Each cloud of rows lies close to a flat space through zero, with a little noise off it, and is much wider in some directions of that space than in others. After each cloud: how many dimensions does that space have?

[[ -7  42  -1 -13  -6 -45 -31 -12  29 -15  11 -38  56  18 -12  45 -14  28]
 [-16 -18  -3  52 -13   0  14 -10  -5   0  -2  15   5   4   5 -10 -29  12]
 [ 11 -20   5  24   6  -6   1  21 -14   3 -23   5  -8  15  22  14  -6  -5]
 [-37  28   3  16 -19 -29 -21 -30   5 -15   5 -24  34 -10 -16  18 -23  29]
 [ 32 -18 -15  -8   6  14   4  16  -8  22   3  30  -4  23  10 -10  25 -19]
 [  6  22   0  -6  21 -34  -1  30   4  14 -33   4  43  18  19  -8   7  19]
 [-10  -3   7  12  -8 -10  -6  -5  -8  -9  -4  -3  28   9  -4  14 -12  13]
 [  6 -15 -34  -4 -12   3  17   7   7  17   6   9 -21  -5   8 -71  32  -5]
 [ -3  -7  -2  -8  -3  -9   2   9   7 -10   7 -12  10   9  -7  19  10 -14]
 [  1 -41  36   2  21  11   6  14 -16  -2 -20   3 -44 -26   8  -9  12 -39]
 [-35  63 -39 -29 -26  -5   3 -18   9  -6  15 -17  26  -9 -22 -13   1  42]
 [ 38 -28  33  -5  30 -15 -17  13   4  -1  -3  -1   2  23   4  48  -6 -29]
 [-15 -10 -23  -3  -8 -12  16   2   3   3   6  -5 -24 -13  -8 -30  17 -18]
 [-29  17 -33 -49   1 -27  28  19 -11  -7  -7 -15  -3  -3 -26 -14  25  -8]
 [  8  -5   4 -27 -10  11  -8  -5  18 -15  27 -16  21   6 -15   7  19  -6]
 [-16  -5 -10  -8 -10   4  11  -9   1  -6   9  -7 -19 -18 -13 -26   6  -4]
 [-10 -12  13  -2   2  25  19  -9 -21 -16  -7  -3 -43 -22  -9 -11 -26   9]
 [ 14   0 -27 -11   6  -9   5  10   3  28   0  17 -19   0   8 -41  30 -16]
 [ 15  29  -2  -5   7 -13 -14   2   9   1  -2  -8  23  20   6  29 -17  23]
 [ 13 -12 -11 -15   0  -6   0   3   1   2  11   1   1  14  -8   1  14 -14]]
 -> 11

[[-34  17 -15  -1 -32  52  63  33  -5  21   9 -27  43  -3  -3  12  -3   7]
 [ 11 -14 -17  12  -9  71  -9 -10   8  34  22 -11  -7 -47  24 -24 -28  29]
 [-12  73   1 -35  11  71  30 -50 -20  26  14   4   6  -1  12 -12  13  29]
 [ -6  24 -75  26  -6  49  34  -8  -7  64 -69 -13  20 -28   1 -12 -81 -30]
 [-29 -12  -3   2  -7  -6  -5  19   3  17  -6  25  -5  24  12 -28  23  75]
 [-27 -41 -39   9 -11  -5 -27  11  32  35 -18   2  14  22 -16  45 -60  58]
 [-23  31 -17  37  41  20 -19  18  62  -3  -3  42 -36 -32 -55 -18  24  31]
 [-70 -41  -1 -29 -26  13   5  11  44 -16 -32 -11   5  51  17 -35 -13  39]
 [  7 -24  -1  -6   7 -54  41  37 -66 -23   2  28 -44  26  15  11  36  -5]
 [ 30   4 -28 -18   4   8  75 -38 -17  52   6  16 -33  24   0  31  36  72]
 [ 42 -60   2 -29 -47 -18 -21  -4 -49   6  13 -13   8  18  73 -20 -35  -4]
 [-26  32 -18  20 -29  19   7 -12 -13  -4 -27 -23  -1  19   8 -57  45  11]
 [-41  -6   5  12 -28  25 -19   4  40  18  -9 -82  -7  20 -17  32  40  57]
 [  4   3  18  27 -23 -85 -69  19 -24 -50  -5  -3  62  30 -26  34 -29 -58]
 [-14  70 -70   9 -30  11  -4  54  22 -11 -11   8 -11  -1 -50   7   5 -41]
 [  8 -22 -17  29  -4 -88   8  17 -45  -7 -31  42   5  48 -10   0  11  12]
 [ -4  -8 -20  -9 -13  35  36 -31  52  28  19  14  17   5 -20  12  -6  64]
 [-41  21  -2  26  10 -43 -22  -2  46   4 -60  19  -7  43 -37 -48  50  49]
 [-52  20  14 -26  23  -8 -48  40  14 -13 -29  -6  -1  14  -6  24 -41 -33]
 [ 58  -9  45 -22 -15   7   6  18   6  73   2 -49  27 -40  55 -27  15   2]]
 -> 13

[[  5   3 -16  18   2 -21  -6  -3  24  14  24 -16   2   7  -4  -4  19   2]
 [ -1   7  -3  10   9  -6  12 -13  -7   2  -4  12   8 -10  -9 -29 -15  21]
 [  4   7  -6 -15  28   5   1 -22  11   9  -9  20   4  12  -8   6  16  -3]
 [-18 -23  27  12 -22   0  -6  39  -4  -3   8  -7 -20  44  22  32  -6   4]
 [ 20  17 -14  -2   1  -3  29 -22  -1  11 -16  13  11 -37 -12 -13  -9   2]
 [ 15   3 -14  14  -7 -17 -17   2   7   1  19 -23  -6 -15  11   1  14  -7]
 [  6 -20  19   1   0   4  -7  32  15  -4  15   6 -14  18  12  24  13  -3]
 [ -3 -10  13 -20  28  11  -7   3   4   0 -15  32 -12  28   8  25   3  -9]
 [  1   8  -8 -11  24  -6   0 -14 -21   2 -29  44 -14   2   6   1 -52 -17]
 [-16 -27  17  12   2 -11 -13  20   1  -5  22  23 -19  25   8  10 -16  15]
 [ 15  15 -17 -10  -7  -3  14 -35 -29  -3 -19  22   2 -49  -4  -8 -32  -2]
 [-22 -14  25  -6   2  11   7   1 -20  -9 -21  13   1  16  10   4  -9  28]
 [ -4  -3   9  -9   1   9 -14  13   2  -9  -9 -27   3  -3  10   0  22  -4]
 [ 16  16 -11  -8  36  -4   5  -6  28  21 -20  -1   9  15   0   1  31 -12]
 [ 15  11  -6  -6  19   6  -2 -16   0  -3  -2   7   2  -4   5  -3  22   1]
 [ 14  -3  -8   0   3 -14   8 -12  12   7   6  11   3 -32  -5  -2   5  10]
 [  1   1  27 -25 -10  34  20 -19 -62 -35 -52  19   8 -50  17 -12 -26  33]
 [ 10  -8  14   4 -24   8  27  -2 -14 -11   3   6   8 -39  -3 -10  -3  30]
 [-23   2   0  -6 -22  10  -3  -3 -14  -4  -1 -14   1  16  -7   9 -11 -11]
 [ 12   9  -4  -4  18   6  -3 -17  -1  -4  -5  -3   9  -8   7 -11  30  15]]
 -> 10

[[-22  14  -2  28 -52 -16 -10   9  15  11  -7  20  -7  10 -67 -32  -4  10]
 [ 15 -18  28  -8   3   5   3 -23  -4 -28 -11  23 -32  21  37  53 -25   2]
 [ 15 -31  18   8  19  33   1 -11 -21  39 -15   7  20  17  -7   7 -13 -34]
 [  0 -11  37  26  -8  23   9  -9   9 -14 -21 -33  10  36  55  -3 -16  31]
 [-29  40 -17 -43  -7 -14 -34   6 -14  21 -21   2   8  -4  15 -18  15  15]
 [ 45  45 -14 -67  -5 -19 -12   9  -4 -50  17   4   8  -1  44  35 -13 -41]
 [  0  21  22  -9 -53 -19 -17 -15   5   2   5  25  -3  -9 -31 -39 -14 -21]
 [ -8  19   4  21  27   8 -12  31 -27  20  -7  18  58  16  12 -22 -14  -1]
 [-37 -33  -2  65   3  18 -14  24  25   2 -22 -33  19  29 -19 -14   6  71]
 [-21  18  26  10   8 -18  -2  24  -8  -9 -13  39   2 -12  13   7  21   9]
 [-24 -32  46  77  21   1 -21   7  17 -10 -13  29 -37  26 -37  -2 -12  13]
 [-16   7  -5 -15  28   6  -6  -5 -23  43 -12  12 -16   0 -11  -5  11 -19]
 [ -4 -27  39   3  26  24 -29 -10  18  -8 -29 -19   6  25  17   6  -3   1]
 [-39  24 -28 -45   5 -41   3 -10  14 -14   5  47 -52  -4 -15  23 -11  16]
 [ 20  45  20 -12 -29  -5  -6  20  -2 -46 -17 -23   4  21  72  19   8   9]
 [-24  38 -19 -35  11 -16  14   7 -19  26  11  22  41 -20   9 -35  -5  -5]
 [ 18  21 -26  19  -3  -3   1  12 -38  29  32  -9  29 -30 -11 -54   6 -17]
 [ -4 -19  -2  32  24  -3   6  22  23 -24  -2   0 -29  13 -26  34  10   9]
 [ 22 -15   4 -37  33  11  -4 -25 -22   8   7   5   9  -7  34  15 -14 -27]
 [ -2 -43 -13  36 -51 -12 -15   2  23 -16  11  24  16 -27 -57   5  -2  41]]
 -> 12

[[ -3 -22  -3  -1 -12   1  -3  13  10  13  11  -9  -8  -1  -9  -6 -14   9]
 [  2 -25   8 -43 -52 -13 -43  15  -8  39  55 -67 -11  17 -53   4 -35  42]
 [ -2  25   7 -18 -10 -14 -19  -6 -18  -4  10  -9   6   8   4  13   3   0]
 [ -6  14  -2  35  40  12  35  -6  10 -27 -40  47   6 -13  30 -10  21 -28]
 [  5  19   5 -16 -10 -11 -13  -9 -23  -2   8 -12   4  11   3  12   2  -1]
 [ -1   1   3   8   2  -2   4   2   1  -8  -5   2   0  -4   7  -2   4  -3]
 [  0 -28  -8  -4  -7   2   3  21  16  18   9 -13  -7  -8 -15 -14 -11  13]
 [  1  16  -7  35  41  12  37 -14   7 -34 -43  58   6 -15  40  -3  27 -37]
 [  2   8   2  -8  -7 -10  -7   1  -4  -2  -4  -1  -1   7  -2   3  -1   2]
 [  4   3   4  -4  -7  -1  -3  -1  -1   3   9 -11   5   0 -12   3  -2   6]
 [ -5 -32 -13  19  12  14  23  12  31   8  -9   6 -14 -16  -4 -19 -10   6]
 [  3 -11  -3   3  -2  -5  -7   2   3   6   5  -1   2   2   1  -2  -5   5]
 [ -5 -31  -7  -1 -11   6  -8  15  15  21  24 -24 -16  -1 -28  -9 -26  21]
 [  1  18  12 -32 -29 -18 -34  -5 -25   8  23 -27  10  19 -12  18  -1  13]
 [ -6 -23  -7   5   0   6   3   9  18  12   8  -8  -9  -8 -11 -13 -12  11]
 [  1 -14   1  -3  -4   2  -1   3   6  10  11 -10  -4  -1  -7  -5 -14  10]
 [ -3 -18  -2   2   7   2   9   9  13   7   1  -2  -6  -6  -6  -8 -14   3]
 [ -1 -25  -6 -11  -9   6   0  15  14  17  19 -15 -13  -1 -22 -10 -20  22]
 [  1  -7  -2   8   8   4   2   8  13  -3  -2   1  -5  -6   2 -10  -3  -5]
 [ -5 -36  -6  -1 -14   2  -5  16  15  24  21 -32 -16   0 -29  -9 -20  17]]
 -> 2

[[-48  21 -20  -6  17  16 -16 -31  15   7  -6 -16  -9 -15   8 -25   6  17]
 [ -7  -7 -30  14  18   6  12 -11  -9  12   7  27 -10   7  14  12  -2   7]
 [  1   9  -2 -12   0 -17   0  -9  17   2 -19  18  24  -2  15   9   8 -14]
 [ 19  30   4  -7  11 -26  37  13   2  -5  -9 -11  13  22  29 -34  43  -1]
 [ 27 -17  13   9  -7  24 -13  28 -26 -13  20 -29 -16  -7 -31  -5 -10   1]
 [  5 -19 -29  -7  14  26  -1  -6 -21  20   1  45  -1   0 -18  39 -10  -2]
 [-13  11  26   3 -19 -14 -17   4  32 -17   1 -22 -10 -14  17 -24 -10   6]
 [-26  49   7 -15  16 -16  15 -30 -13  13 -25  28  -4   3   6 -20  16  29]
 [ 18   3   7   2   3  15  -9  13 -24  -9   1 -27   1 -16 -30 -12   6   5]
 [-13  12  -5 -28 -14   8 -16  -8  16  -8   5 -29  -3   3 -13 -32  13  14]
 [ 33  -2   4  40 -37   7  -3  14  -7   3  53  17  -4  34 -12  31 -70 -22]
 [ -6  18  28 -15   2  -9   1   7 -14 -16 -10  -1 -29 -10   4 -34  25  39]
 [ 17  26   3 -16  -4  13  -9  11 -29  -9   2  14  11   5   1   5  20   2]
 [ 27 -18  12  24 -10  11 -10  24  -5 -14  20 -42 -10 -15 -28 -13 -22  -3]
 [-27   9  10 -28  38  14 -30  -9  27  -3 -36 -24 -29 -55  -6 -50  13  14]
 [ -6   5 -37 -22  37   7   7 -22 -28   9 -21  27  -2  -5  -2  -4  41  20]
 [-27 -15  -2  12   5   8 -14 -18  -3   6   3   7 -21 -10  -7   9 -23  13]
 [ -1  18   9   6  17  -9 -12   4  22 -16 -13 -31  -3 -27  25 -39  13  -6]
 [  0  -4  12  14  -3 -14  -1  12  30 -14  -6 -19  -6 -29  16 -20  -1   5]
 [-19   4  13  15   6  16  -5   6   8   3  -2  23 -42 -46  -1 -11 -24  42]]
 -> 12

[[  5 -12 -11 -34  48  -6 -54  -9   7 -15 -14 -19   1 -20 -45 -15   0  22]
 [  8  -1  26  51 -26  -4  18 -10  52  40   9  47  27  -9   7  -7 -25  48]
 [-15 -14   8   4 -13 -22  -7  -6  -8  -2 -11   3  16  11  22  15  10  26]
 [ 14 -23 -20   8  -8  56 -30  23 -41  48  -6  25 -19 -20  30  27 -10 -42]
 [-20  -9  42  11 -33 -36  28 -31  36  16 -11  10  32  23  26  19  24  56]
 [-44 -13 -20 -20  18 -18  32   7  60 -33  80 -24 -42  14 -22  -5  21  19]
 [ -1  -8  12 -40  19  -8   7 -33 -14   0 -27 -17   2 -19   1  18   0   6]
 [ 23   6   0  15  17  -1 -31  30 -24  22   3  37   4  15 -38 -22   6 -35]
 [  3  23  -2  13   3  21  22  28  40 -17  24 -27 -25  47 -28  -1  18 -17]
 [-24 -16 -39  17 -18  20  10  36   7 -10  56  -7 -39   8  23   8  -1 -18]
 [-23  17  14  29 -42 -60  33   2  -1 -15  27  30  25  22  18 -26  16  12]
 [ 23  39 -51  16  10  75 -72  64  -7 -38   2 -53 -22  31 -34 -38  16 -62]
 [-11 -25   7 -18  -2  22   7  -8   3   5 -15 -33 -19  15  22  58  17  13]
 [ 12  16 -42 -41  49  24 -26   7 -18 -30  14 -19 -29 -50 -40 -43 -21 -45]
 [ -5  -6  -5 -50  26  22   2 -31  15  27  23  20 -15 -59 -11 -26  11 -26]
 [ -4 -13  -7  28 -38  48 -23  23   6  11  -9 -23  -7  24  48  29  10   2]
 [  7  18  -2 -22  -1 -15  19 -14 -50 -10  -7  17   5 -34   9 -18  -9 -43]
 [ 27  15  49  -6  29 -58  22 -23 -19  23 -31  40  32  22 -51  -4   6   0]
 [ 10  32   5 -38  48 -22  -2 -18  19 -18  16   4   1 -12 -76 -62  23 -25]
 [ -5  15  -9  -5  23 -20 -25  11  18 -17  28   9   4   3 -49 -53  22  -8]]
 -> 9

[[  2  10 -14 -16  -7  37  -3 -15   0 -25 -12  -7 -14 -10  12 -21  18   3]
 [-41 -29  13  42 -21 -26  -8   5   9  17 -17  -3  17 -15   5  15  -7  -7]
 [ -5   0  -1   8  -3  -7   0  -2   6   3  -2  -3   0  -2   1   5   1   0]
 [ 13  -3   4   4  11 -32   4  14  -1  21  20   8   7  14  -8  15 -17   0]
 [-18  -6   3  14 -16  14  -5  -4   6  -7 -17  -7  -3 -18   6  -4  12   0]
 [-31 -21  12  28 -16 -15   0   0   7   5 -12  -1   9  -9   6  11  -3  -4]
 [ 23  11  -3 -14  18  -9   5   8  -8   7  18   6   0  16  -5   0  -6   0]
 [ 30  15  -9 -24  17   0   2   6  -7   2  17   0  -4  19  -8  -4  -6   8]
 [-43 -26  13  39 -27   3  -7  -4  15   1 -28  -5   9 -25  10  12   9  -2]
 [ -5  -3   2   7   2  -6  -5   3   0   8  -2  -3   3  -1  -1   4  -5   2]
 [ 11   9  -3  -9  12   2   4   1  -3   2   9   2  -4   9  -2  -1  -2  -2]
 [ 31  17 -10 -31  16  15   8  -5 -12 -14  12   1  -8  16  -5 -14   5   3]
 [-17 -10  -1  11  -9  11  -4  -4   6  -4 -16  -5  -1 -13   5  -3   8  -3]
 [  0  -4  -1   1   1   6   1  -1  -1  -1  -1   2   0   2   1   3   1   0]
 [-11  -8   2  11  -9   5  -4  -5   1  -4  -9  -2  -2  -9   9   1   3  -1]
 [-49 -42  25  61 -21 -50 -10  14  13  33 -13   4  24 -16   3  32 -13  -8]
 [  1 -11   7  11   5 -31   5  10  -2  20  12   3  12   9  -6  14 -10   1]
 [ 20  15 -12 -25   4  27   0  -4  -6 -15   4   1 -14   7  -2 -16   4   1]
 [ 29  13  -7 -19  14  -7   6   4 -10   0  18   4  -2  20  -7  -3  -7   2]
 [ -7  -2  -1   1  -8  10  -1  -6   1  -8  -7  -3  -1  -6   3  -4   3  -2]]
 -> 2
